There are 4 ways to turn a row about zero (a turn may also mirror it). The second row of each pair is the first, turned, with some noise. The first 36 pairs use one turn. New pairs use 2 turns, one after the other, and a turn may come again.
(in the rows, 128 means zero)
Some pairs, each with its turns in order after it:
[127 112 130 137 170 163 128 141]
[160 103 104 153 136 126 110 135] | (3)

[ 86 159 110  86 165  70 158 116]
[102 133 169 103  91 164 117  58] | (0)

[129 145 180 150 144 115 165 132]
[166 126 148 102 102 101 118 154] | (1)

[135 152 100  95 140 147  81 177]
[144 133 130 180 153 122 172  82] | (3)

[122 145 193 102 125 125 152 151]
[135 153 127 102  75  80 116 120] | (2)

[166 130 129 145  89 207 160 113]
[123 140  50 101 113 130  92  85] | (3)

[113 185 146 145 152 129  99 175]
[109  92 165 166 157 103  85 115] | (0)

[122 119  87  70 131 130  92 143]
[104 148 113 142 171 143 126  73] | (1)

[113 136  55  77 132 138 131 138]
[140 129  93 179 172 133  82 113] | (2)

[ 84 146 135 129  84 128 146 138]
[ 87 160 122 145 161 136 140 102] | (0)

[132 117  96  61 101 142 110 122]
[103 127  75 128  92 172 110 149] | (0)

[131 113 137 119 140 138 162 108]
[141 140 118 121 129 145  91 142] | (3)

[134 184 152  88 133 137 146 110]
[134 131 155 126 103 167 100  80] | (3)

[152 138 131 111 151 144 111  99]
[122 115 128 124 159 140  93 134] | (1)

[130 105 161 116 126 110  81 128]
[ 91 125 151 155 152  96 116 135] | (3)

[207 161 130 186 130 116  82 110]
[180  43 119 110 183 102 125 147] | (0)

[100  91 154 120 130  89 110  52]
[111 207 146 104 124 185 149 113] | (2)

[128  91 136  89 109 136  49 130]
[196 173 138 157 148 140 171 136] | (2)

[ 59 170 127 125 107  49  60 126]
[ 96 196 189 202  86 128  99  90] | (1)

[114  69 127 129 127 106 145 151]
[120 133 121 122 172 137 143 178] | (3)

[126 159 141 179 147 122 139 126]
[120 109 142 125  85 103 113 154] | (1)

[ 95 115 193 109 137 109 146 128]
[132 183 139  83  94 110 114 126] | (2)

[193 154 132 207 150 105  76  49]
[180  49 122  51 172  71 126 143] | (0)

[152 142 112 118 121 125 133 131]
[135 150 129 118 133 121 135 109] | (3)

[103 108 144 129 143  99 128 136]
[119 168 143 121 121 110 144 135] | (1)

[103 164 143  99 115 137 126 127]
[150 151 103 139  90 121 113 120] | (2)

[103 127 177 138 111  94  97 118]
[ 68 101 170 136 125 116 121 145] | (3)

[207 143 113 130 188 140 114 123]
[169  61 158 114 106 133 120 170] | (0)

[148 131  77 121 126  59 121 108]
[111 175  76 163 110 132  88 124] | (1)

[116 136 134 104 125 105 104 103]
[135 160 111 132 124 146 142 105] | (2)

[122 115  86  98 140 165 150 122]
[131 124 145 165 153 137  71 115] | (2)

[141 156  92 145 108 147  98 106]
[118 107 111  97 164 137 103 150] | (0)

[153  84 129 126 111 150 109 128]
[153 138  96 139 118 120 130 162] | (0)

[114 120 146 113 137 102 153 207]
[146 164 134  85  99  97 164  87] | (1)

[131 120 155 207 144 134 134 139]
[116  89 152  70 116 134 149 158] | (2)

[ 84  93 127 137 127 105 127  49]
[117 161 137 188 157 121 135 189] | (1)

New pairs, each followed by its turns in order:
[104 123 139 186 119  82 135 107]
[131 167 103 184 102 148 133 100] | (3) (0)

[106 129 130 123  99 122  96 135]
[138 123 150 133 151 163 125 142] | (2) (0)

[108 207 128 207 120 135 207 124]
[ 99 170 135 182 165 151 231  89] | (2) (1)

[177 114 141 112 144 123 149 105]
[105 123 123 106 124  88 158  99] | (2) (0)

[107 125 128 128 124 133 187 131]
[173 120 134 131 127 157 149 109] | (1) (0)

[133 124 159 164 108  71 124 120]
[155 105 136  73 100 143 155 123] | (0) (0)

[111 110 139 136 186 135 150 158]
[158 135 168 118  92 157 111 139] | (0) (1)

[122 131 131 123 155 100 158 120]
[129 114 119 165 119 124 139 146] | (3) (0)

[207 121 114 137 140 152 148 115]
[167 145 133 189 113 157 152 167] | (0) (0)

[130 146 174 103  85 127 143 180]
[159 119 104 140 163 171 127  67] | (2) (0)

[101 207 141 118 130 113 129 129]
[121 186 105 121  98 124 174 134] | (2) (3)

[144 131 125 137 132 130 201 110]
[ 98 132 154 153 111 143 186 141] | (0) (0)

[127 131 160 136 121 104 148 105]
[132 152 100 141 101 125 108 138] | (2) (2)

[129 120 111 109 138  61 115 150]
[120 125 163 167 117 166 162 113] | (0) (2)

[167 141 207 115 103 127 134 207]
[119 142 147  77  46  73 105 125] | (3) (0)

[ 56 124 121 126 152 117 117 105]
[109 126  99  52 114 125 140 130] | (1) (2)

[142 117 124 121 155  86  77 139]
[ 64 118 126 117 138 116 100 119] | (1) (0)

[187 166 125 171 119  95 147 152]
[127 127 111 170 143 201 153  95] | (1) (1)

[137 142 129 139 152 153 105 146]
[164 127 121 102 132 120 135 124] | (3) (0)

[164 134 207 125 115 172 108 130]
[112 130 151 178  84  92 138 182] | (3) (3)

[130 168 104 115 130 165 105 140]
[120 145 120 148 107 115 102 171] | (1) (3)

[145  89 152 104 132 107 136 151]
[112 147 104  98 111 109 136  96] | (2) (2)

[127 119 139  49 138 131 109 129]
[ 82 141  87 120 106 128 172 142] | (0) (3)

[143 123 136 123 147 130 104 152]
[131 116 138 120 135 126 167 145] | (0) (2)

[120  86 146 194 128 132  54 128]
[130 111 174 137 107  53  76 110] | (2) (2)

[110 125 116  92 101  49  53 134]
[185 144 186 113  77  64 136 157] | (3) (1)

[168  55  78 177 139 141 133  99]
[111 117  60 141 186  71 151 100] | (3) (2)

[207 116 138 141  92 177 144 154]
[176 153 187 172 141 152 133 169] | (0) (0)

[126 136 141 133 128 112 184  91]
[136 129 145 102 170  93 155 106] | (1) (3)

[114 207 113 125 177 147 139 142]
[ 90 155 173 138 127  82 125 190] | (1) (3)

[154 118 154 136  53 109  97 125]
[196 153 113 107 113 113 149 159] | (0) (3)

[125 113 136 192 108 126 159 120]
[100 175 129 176 111 124 121 121] | (2) (0)

[150 158 169  59 173  97 151 149]
[133 166 121 193 130 159  59 148] | (2) (1)

[125 119  93 132 119 126 122 109]
[128 131 129  98 127 145 147 106] | (3) (3)

[ 97 120  77  78 134 114 161 131]
[109 126  85 154  95  94  83 156] | (1) (1)

[162  93 158 133 109 120 145 163]
[124 125 130 181 113  99  99 111] | (1) (2)

[121 129 141 157 105 107 127 168]
[140 148 136 150 120 170 113 103] | (2) (0)

[ 91 134 133 129 137 135 113 132]
[126 116 128 124 115 133 161 144] | (3) (1)

[171  87  49 160 124 122 171 128]
[184 173 165  95 148 148 156  68] | (3) (3)

[170 124 117  91 170 190 105 146]
[159 168 161 127 161 161  88  80] | (1) (2)

[134 158 123 125 177 124 126 135]
[135 119 103  92 100 130 121 138] | (2) (0)

[201 130 131 141 134 166 124 129]
[139 176  97 182 154 136 130 137] | (1) (3)

[125 151 138 109  82 148 141 111]
[139 138 112 158 105 167 114 139] | (3) (2)

[203 148  99 152 108 193 164 119]
[123  84  84  55 115 187 102 119] | (3) (0)

[140 128 112 207 122 138 131 126]
[135 196  94 155 148 147 133 131] | (1) (0)

[132 139 168 132 138 151 151 151]
[138 147 151 138 144 106 152 109] | (0) (0)

[148 138 168 143 137  88  96 186]
[ 68 162 144 141  99 162 112  89] | (1) (3)

[162 142 201 185 140  65 121 117]
[ 72 166 117 123  86 183 183  94] | (2) (0)

[127 147 131 131 126  96 207 159]
[149 114 122  91 207 130 121 109] | (3) (1)

[150 175  94 128 136 206  62 136]
[141 153  57  96 150  57  99 156] | (2) (3)

[135 122 186 141 118 160 111  49]
[ 63 120  82 105 111 159  91  90] | (2) (3)

[127 100 119 136 135 138 164 105]
[117 121 115 117 128 144 126  79] | (3) (1)

[131 117 119 123  98 103 183  85]
[ 80 160 141 127 159  97  97 101] | (2) (0)

[125 138 140 146 125 123 109 118]
[147 117 115 127 139 125 144 126] | (2) (1)

[130 101 147 134 108 118 134 101]
[ 95 132 142 145 141 128 144 119] | (2) (0)

[123 122 173 107 125 102 107 155]
[124 144 155 134 102  76 130 118] | (3) (0)

[118  96 123 139 117 142 123 117]
[147 107 108 123 138 147 129 132] | (1) (3)

